All groups share one centre, and each spreads out both ways along 13 directions, with some noise.
In the rows, zero is written as 128.
Some rows, each with its group after it:
[112  87  64 113 137 157 152 171 139 145  97 134 102 143   4 199 128 163] => j_359
[129 124 126 142 122 100 124 130 116 119 120 127 129 124 112 145  94 109] => j_267
[147 134  94 117  84 133 146 118 120 143 140 111 126 139 122 149 114 112] => j_459
[146 166 130  90 131 126  97 107  84 176 107 124 102 172 109 105 109 112] => j_182
[131  94 194 154 142 111 133 155 110 132 132  99 101 116 118 116 152  57] => j_267
[132 121  86 161 114 165 229 165  95 117 118  84 125 125 162  80 156 110] => j_359
[105 169 148 136 114 176 115 116 132 139  93 188 153 145 134 179 111  99] => j_267
[138 158 132  92 104 143 141 124  83 121 119 114  70 154 103 154 160 126] => j_459
[157  87 105 151 121  92 163 180 159 136  92 113 137 133 126 150 138  46] => j_843
[ 96 117 124 132 101 131 113 147 108 120 108 135 111 129 104 177 123  84] => j_182
[111 166 133 145 144 134 110 127 104 117 144 129 113 125 139 120 115 121] => j_843
[158 138 134 133 145  73 119 110 111 138 122 113 146 130 153 131 101 104] => j_459
[170 211 125 178 178  71  92 127  98 100 103 152 113 104  84 185 121 161] => j_267
[150 138 134  90 111 103 145 132 139 148 153 101 171 132 159 103 106 116] => j_459
[124 187  60 177 170 109 164 195 150  59 179  88 103 174  89 150 110  87] => j_843
[153 140 133 100  95 119 156 151 126 114  95 144 145 110 118 130 125 149] => j_182
[136 111  95  87 109  70 113 128 105 144  91 103 119 122 113 142 116 114] => j_182
[ 98 151  96 164 151 145 157 127 100 120 109 131 151  99 139 115 110 152] => j_359
[136 126  73 171  83 118 114 109 105 131 167 114 108 137 113 149  84 111] => j_459
[159  80  94  64 141  59 149 167 125 130  61 115 144 155 129 166 130 101] => j_182
[124 118 123 140 136 131 101 124 117 121 140 134  93 129 146 109 138 123] => j_459
[126 145 112 113 102 119 125 113 132 124 153  93  91 124  56 119 116 148] => j_793
[128 150 129 146 150 106 133 141 110 127 116 114  91  93  99  91  98 106] => j_182
[115  77 123  91  87 132 157 113  73 178  83 105 118 130 107 105  96 107] => j_793
[129 101 165 155 125 142 137 169 184 111 183 102  98 104 103  21 132 109] => j_48
[173 186 148  93 103 168 153 139 129 136 135 152 100 174  96 176 121 107] => j_843
[ 99 110 138 152 119 117 101 149 125 116 160 108 116 140  94 148 115  91] => j_48
[108  66 128  77  97 155 155 175 117 181  82 132 124 120  83 134 106  98] => j_793
[142  75  81  81 136 133 156 146  99 192  89 133  49  46 119 152 130 129] => j_793
[ 94 147 107  89 117 108  97 139  92 140 119 118 108  73 115  94  97 152] => j_459
[121 163  93 180 128 125 108  96 118 119 152 100 107 149 111 132 144 120] => j_359
[135 201 149 129 130 122 160  70 168 114 153 108 113 108  86 107  85 136] => j_793
[100 157 142 136 118 149 158 145 130 123  90 125 112  94  58 123 118 131] => j_843
[120 130 111 151 146 109  94  86  98 111 149 116 111 165 117 191 146 138] => j_459
[140 126  87 136 150 118 142 127 160 112 112 136 112 118 131 125 129 135] => j_182
[137 124 136 166 122 120 142 118 136  92  87 143  89 146 103 118  94  82] => j_359
[131  94 109  80 132  91  84 135 126 172 111 120 143 135 145 164 135  93] => j_793
[178 185  86 176 172 120 151 166 143 111 146 120 134 116 174 175 197 124] => j_843
[129 138 150  62 127  79 129 108 194  73 167 106 125 106 136  81 114 164] => j_459
[123 132 153 138 112 122  98 113 116  88 124 141  92 163 142 143 139  96] => j_48
[114 122 135  96  97 129  98 111 124 120 169 112 134 188 140 129 127 119] => j_182
[139 161 115 113 112 108 115 124 114 129 138 108 122 140 121 147 125 122] => j_48
[160 158 145 143 153 154 165 171 134 124 131 148  93 106 108 139 116 114] => j_182
[120 154 190  88 129 149 125 138 136 113 173 138 151 135 140 175 151 146] => j_793
[ 97 124 104 106 142 144 155 144 119 117 175 109  88  88 145 178 135 124] => j_48
[139 105 210  55  98 133 130 127  67 171  94 147 123 116 125 135  89 119] => j_843
[169 170 143 137 151  76  81 140 123 108 165 148 146 143 191 115  94 119] => j_359
[137  97 147 146  82 146 154 164 125 121 127 141 139 112 122 156 123  92] => j_182
[113 101 116  82 137  67  97 120 139 100 115 118 139 140 124 137 125 148] => j_359
[161 156 125 132 122 149 135 129 130 141 138 148 144 136 138 151 136 141] => j_182
[123 158 167 167 127 108  84 129 107 130 129 130 178 142  88 136 107 137] => j_48
[126 100 110  77 162  58 124  75 203 128 124 104 142 152  79 235 112 107] => j_843
[134  99  85 120  98  73 151 156 123  94 155  90 122 105 121 122  84 123] => j_793
[109 152 181 123  94 159 101  94 128 134 160 134 123 132 119 252 179  93] => j_267
[206 216 115 134 129 171 139 152 139 137 142 164  75 139 103 152 154 148] => j_843
[139  93 106 147 130 106 110 119 148 131 104 128 117 139 113 149 143 103] => j_267
[152 143  65 162 102 121 118  82 139 131 185 117 140 151 137 185 121 140] => j_459
[140 136 168  96 122 123 128  65 134 110 133 128  76  96 156  86 129 147] => j_48
[161 108 116 152 156 150 129 154 151 123 144 155  86 109 116 143 153 151] => j_843
[166 161 108 103 110 127 127 165 140 156 142 131 106  85 159 121 134 102] => j_267
[125 129 136 102 119 132 128 107 103 121 107 124  88 138 110 141 144 129] => j_459
[139 111 114 114  98 120 125 145 115 153 128 115 152 145 158 160 138  88] => j_459
[142 132  91 135 139 183 165 132 144 150 146 126  84 121 109 156 156 132] => j_267
[132 117 120 124 155 128 114 142 109 213 138 129 112  66 139 160  97  80] => j_793
[192 154 138 122 109 126 101  68 198 178  74 175 131  98 136 123 160 133] => j_843
[122 187 133 162 164 186 142 171 148 130 137 135 129 149  69  97 156 160] => j_267
[110 108 103 102  98 134 142 135 135 147 130 110 130 133 112 122 109 101] => j_267
[112 110 143 103 147  97 102 107 131 133 135 112 111 134 151 153 130  79] => j_182
[131 125 122  97  84  91 106 145 115 140  92 108 119 142 112 151 128  68] => j_843
[109 125 176 133  94 164 155 142 141 121 166 121 131 140 132 115 103  70] => j_359
[112 145 127 162 194  91 165 116 135 134 102  92 149  86 159 159 146  72] => j_843
[152 159 158 118 150 134 142 144 145 113 148 143  99 107 127 164 142 124] => j_182
[181 214 104 119 172 134 112  94 158 153 136 158 119 111 142 147 151 178] => j_793
[139 145 121  76  85 100 136  94 112 144 148  63 148 141 105 127 142 157] => j_359
[122 113 114 135 101 112 108  70 111 129  71 120 123 145 143 162 182 109] => j_48
[150 126 112 125 126  98 101 122 133 158 126 112 128 125 126 140 149 113] => j_267
[150 147 117 119 125 126 129 116 114 167 118 133 119 105 116 172 137 133] => j_793
[ 89 145 141 107  95 170 158 154 144 136 160  93 147 147  55 102 115 128] => j_267
[138 126 126  74  38 108 116 114  86 105 135 104 141 195 185 183 152  73] => j_48
[117 103 136 130 148  92 104 155 164  73 106 141  98 132 131 152 155  92] => j_267
[121 155 160 135 126 107  92 115  74 130 143 124 110 106 139 152 117 111] => j_48
[140 146 114  66 104  96 120  52 139 163 131 104 146 100 126 152 130 178] => j_359
[162  95 183  90  98 121 115 100 149 120 151 150 137 148 195 151 142 110] => j_48
[126 112 119 116 154 110 140  78 126  93 102 134  83 127 109 231 151 139] => j_267
[106  92  91 159 152 155 116  85 129 135  85 155  82 122 122 179 173 129] => j_459
[166  94 173  96 100 140 146 141 188 112 157 151 137 169 153 120 113 102] => j_48
[124 114 172 133 167 146 104 102 132 186  92 164 174 113 127 163 154 152] => j_459
[108 156 136 109 122 106 134 112 121 124 157  95 138 120 107 134  84 122] => j_793
[ 92 112 148 148 121 175 185 146 175  67 177 107  72 120 139  85 132  73] => j_359
[107 134 128 167 147 147 122 157  92  83 136 127  65 132 103 137 163 127] => j_793
[ 83 139 141 113 105 117 162 102 131 128  83  83 121 104 107 152 154  66] => j_843
[126 134 132 141 118 130 163 143 163 137  77 131 143 106  80 150 137 104] => j_843
[144 157 102 147 132  49  95  71  90 127 117 117 168 119 184  90  68 139] => j_359
[ 74 120  94  92 163  75 133 148 106 107 127  79 110  99 117 172 109 107] => j_48
[ 96 134 101 137 154 108 121 154 147  79 184 100  96 130 126 111 120 124] => j_48
[153 161 124  82 107 121 118  93 137 156 172 111 144 116 130 164 141 156] => j_359
[132 142 167 123 114 125  72  98 147 169 164 121 101 132  97 138 125  89] => j_359
[112 116  86 175 123 135  85 120  92 161 137 135 133 137 124 177 124 119] => j_459
[151 157 172  89 114 150 124  75 161 146 167 140 127 121 164 133 136 136] => j_182
[ 74 109  64 125 158 150 139 152  78 135 119 123 138 148 147 157 117 138] => j_793
[ 83  91  81 172 130 160 201  71  69 171 145  93 124  88 175 144  61  96] => j_793
[121 129 117 140 146 148 117 187 141 130 154 131 103 124 158 148 180  78] => j_267
[ 91 127  91 138 166 107 109 131 121 103 145 107  79 108 122 164 139 107] => j_48
[ 90 110 116 132 110  85 114 114 123 121 145  90 164 107 116 196 137 106] => j_182
[134 123 100  80 167 104 110 175 146 119 155 130 110 122 118 159 145 165] => j_359

New rows, each followed by its group:
[ 78 115 120 147 147 119 133 115  91 108 128 116 129 114 152 132  93 120] => j_48
[ 88 165 165 111 121 120  99 102 127 142 172  93 132 105 133 134 146 109] => j_359
[128 132 121 125 115 132 145 141 119  99 123 119  94 151 110 158 135  93] => j_459
[120 131 145  87 113 125  97 129 114 167 132 117 118 108 104 136 141 131] => j_459
[124 102 151 130 129 117  85 103 143 163 116 144 143 125 133 141 125 109] => j_359
[ 94 160 145 120 132 109 172 142 114  77 103 148 137  87 157 198  63  80] => j_359
[141 132 141 117 139 115 117 152 153 108 122 146 120 131 117 133 128 125] => j_843
[114 110 104 159 139 145 124 120 145 126 119 127  99 142  89 118 151 136] => j_359
[150 159  95 103 154 149 123 136 139 160 122 149 110 114 176 135 163 125] => j_267
[161 151 135 148 133 116 100 122 136 134 147 143 146 143 138 142 136 130] => j_48
[113 110 127 143 118 186 173 133 165 115 140 137 131 121 127 136 173 140] => j_48
[ 88 139 134 135 138  98  68 120 144  92 137 127 160 176 143 127 127 112] => j_267
[129 176  95 167 138 115 142  97  98 135 112 126 113  83 151 165 101  99] => j_359
[161 157 135 133 126  80 110 123  98 127 136 121 162 136 188 115 111 115] => j_359
[163 166  76  69 113 100 149 116 130  99 121 118 150 189 172 145 110 135] => j_48
[ 97 108 121  73 165 165 121 178 191  95 127 166 118 153 124 180 187 145] => j_793
[127 138 150 128 178  96 100 172  91 133 153  88 150 199 150 197 183  63] => j_459
[119 124  52 178 141 182 152 120 175 117 123 156  71 126  88 131 131 144] => j_182
[ 98 134 132  84 127 159 156 132 136 153 126  99 135 131  85 127 139 130] => j_459
[165 133 107 136 163 112 135 157 125 143 123 140 109 120 140 162 123 108] => j_182
[132 167 121 216 116 179 119 136 107 147 134 135  93 135  88 107 122 102] => j_48
[118 121 130 129 143  88  92 116 114 128 152 121 125 134 120 163  85 104] => j_48
[125 185  79 158 149 102 151  81  96  47 145 105  79 171  87 183 103 155] => j_459
[142 117  96 132 100 130 130 175  95 137  65 170 142 145 138 142  97 103] => j_182
[124 146  74 173 150  56  97 101 152  92 165 119 154 109 132 159  69 138] => j_459
[152 123 111 104 113 112 148 175 119 106 136 130 134 147 124 152 113 133] => j_182
[119 120  68 178 210 158 143 126 134 131 127 121  99 167 118  98 159 156] => j_267
[132 161 149  89 127 146 193 146 126 135 115 123 203 157  89 154  92 155] => j_182
[ 92 174 136 128 146 165 140 115 139  96 125 152  74 120  97 177 124 124] => j_267
[145  95 156 137 100 111 100 113 105 170  79 161 132  94 118 146  96 109] => j_459
[158 129  95 134 125 118 126 122 134 142  91 150 125 115 148 129 135 126] => j_182
[193 131 162 112  85  56 120 178  91 157 149  97 132  63 145 147  99  65] => j_267
[146 172 164 114 119 135 161 116 120  76 125 161 151 131 123 200 105 163] => j_267
[117 129 109 146 157 118 131  83 148 146 143 108 105 131 109 145  92  95] => j_843
[105 106 205  80 117 125 123 158 154 118 147 171 166 108 181 201  99  57] => j_359
[104 167  97 164 165 121 165 136 111 127 128  82 123 120 112 191 140  72] => j_843
[104 130 138 130 156 106 119  84 109  94 104 127  75  98 164 108 138 128] => j_48
[162 145 161  81 134 154 134 145 143 118 151 157 116 171 147 154 140 122] => j_182
[ 98 131 192 114  92 134 128 151  80  70 136 121 110 133 179 118 154  89] => j_48
[128 114 107 178 120 149 134 130 170 173 118 103  95 106  49  88 143 107] => j_48
[140 131 103 149  72 136 186 236  85 104 134  92 159 105 117 100 156 136] => j_843
[145 130 108 137 105 106 146 126 141 111 148 115  99 105  88 121  76 128] => j_267
[124  99 103 154 109 119 146 110 157 130 164 102 191 163 162 150 116  96] => j_843
[ 93 143 114  96 176 160 110 106 111 137 222 125 115 101 190 196 157 168] => j_793
[180  92  91 105 112 119 158 108 152 140 103 119  98 131 126 122 151 141] => j_359
[ 76 132 117 153 128 136  93  90 102 155 114 122 159 186 148  84  96  91] => j_182
[154 175  76 136 162  95 132 106 123 135 104 118 106 105 135 169 135 120] => j_459
[155 160  76 119  61 176 147  92 161 141 157 146  98  88 100 132 113 179] => j_459
[149 146 105 144 141  86 117 132 108 112 161 102 133 126 199 110 130 111] => j_359
[159 165  77 139 125 177 144 154 125 178 169 130 151 134 150 148 154 144] => j_267
[153 165 185 154  93 121  74 155 119 145 165 108  89 112  72 114 160 100] => j_48
[114 132 120 108 134 100 136 134 134 133 122 100 135 121 104 157 122  99] => j_459
[155 149 146 131  86 119 147 128 147 105 128 133 158 134  50 174 107 165] => j_267
[159 142  64 124  69 140 138 167 185 123 188 138 171 139 133 114 107 161] => j_267
[137 126 123 108 109 160 139  41 109 198  82 127 130 150 136 172 153 116] => j_793
[114 107  90 102  71 131 119 176 123 128 135 126 141 123 170 135 132  93] => j_459
[185 146 120 122 111 134 136 101 163 170 107 142 118 134 129 150 144 102] => j_843
[167 154  80 139 119 157 138 122 163 170 150 112  92 105  97 136 170 134] => j_48
[148 109  65 104  99 111 109 119 188 147  97 127 134 158  81 199 158 118] => j_793
[154 144  93 114 118 108 115 116 103 148 114 120 127 132 120 158 145 146] => j_793
[159 200 146  96  84 153 180 114 112 142 177 118 143  97 114 126  66 173] => j_267
[152 117  55 136 171  78 119 181 109 116 154  97  85 133 152 108 124 113] => j_359
[145  83 117 111 165  96 103 188 116 104 136 140  81 102  94 156 141 165] => j_843
[167 123 132 179 148 128 112 141 161 109 169 162 173 182 188  74  91 127] => j_48
[ 98  69 134 133 147 142 152 145 177  92 131 116  73 106 162  97 186  79] => j_359
[ 96 117 156 116 113 144  96 186 108 188 128 137 195 114 120 145 120 110] => j_459
[117 136 169 121 157 112 168 150  93 130 115 111 137 147 124 151  67  60] => j_843
[ 83  90 123 126 102 134 133 108 114 128  79 127 167 163 102 230 157 108] => j_48
[ 82 189  90 152 183 145 124 132 112 117 150 116 135 122  87 155 128 174] => j_459
[136 139 112 115 116  61 126 128 111  92 166  71 116 181 115 178 115  73] => j_459
[148 130 179  74 105 114 130 124 100 108  72 156 107 151 156 189 143  74] => j_48
[161 145 116  99 135 149 167 186 169 134 130 165 172 113 137 155 116 152] => j_793
[115 159 128 151 132 124 111  79 141 104 171 103 113 151 122 134 133 127] => j_793
[120 143 113 137 106 131 145 132 100 147 137  98 105 137 104 108  81  81] => j_843
[124 120 100 155 135 110 121 135 134 181 123 118 149 104 114 158 103  80] => j_459
[149 131 169 144 136 141  95 142 131 184 143 146 128 122 132 108 120  92] => j_359
[140 123 126 189 139  64 137 150 144  87 177  86 168  72 154 129 153 132] => j_182
[142 140 112 114 130  95 125  41 129 118 143  96 111 126 165 136 142 136] => j_793
[115 135 134 120 142 144 124 127 113  87 118 145 102 143 139 130 153 144] => j_459
[147 151 145 118  95 167 174 159 121 140 148 134 152 123 124 155 111 120] => j_267
[117 124 109 159 129  97 113 136 120 114 115 121 148 115 146 126 129 116] => j_182
[ 65 145 171 110 123 151  94 150 129  63 162 151  87 160 131 144 116  91] => j_182
[ 96 147 164 144  82 178 168 124 121 108 136 115 152 100 164  41 141 140] => j_843
[177 101 127  85  93 130 119 157 144 102 193 144 120 164 143 107 116 174] => j_843
[135 172 105 160 116 150 129 175 135  86 158 134  92 136 111  70 122 130] => j_843
[126 165  77  87 122 125 147 126 119 163 200  73 120  68 111 174 143 164] => j_48
[150 141 139  98  94 138 120 123 148 102 203 147 116 118 166 173 121 135] => j_182
[132 182 110 128 160 122 117 158  99  98  71 168  89  92 140 168 155 141] => j_459
[144 162 127 125 166  57  72 132 106 117 145 140 150 116 194 128  81 124] => j_359
[125 115 110 150 144 108 128  85 121 124 109 117  97 122 133 122 106 115] => j_459
[138 174  68 173 140 107  56  65 134 214 194 109 165 146 134 195 112 103] => j_793
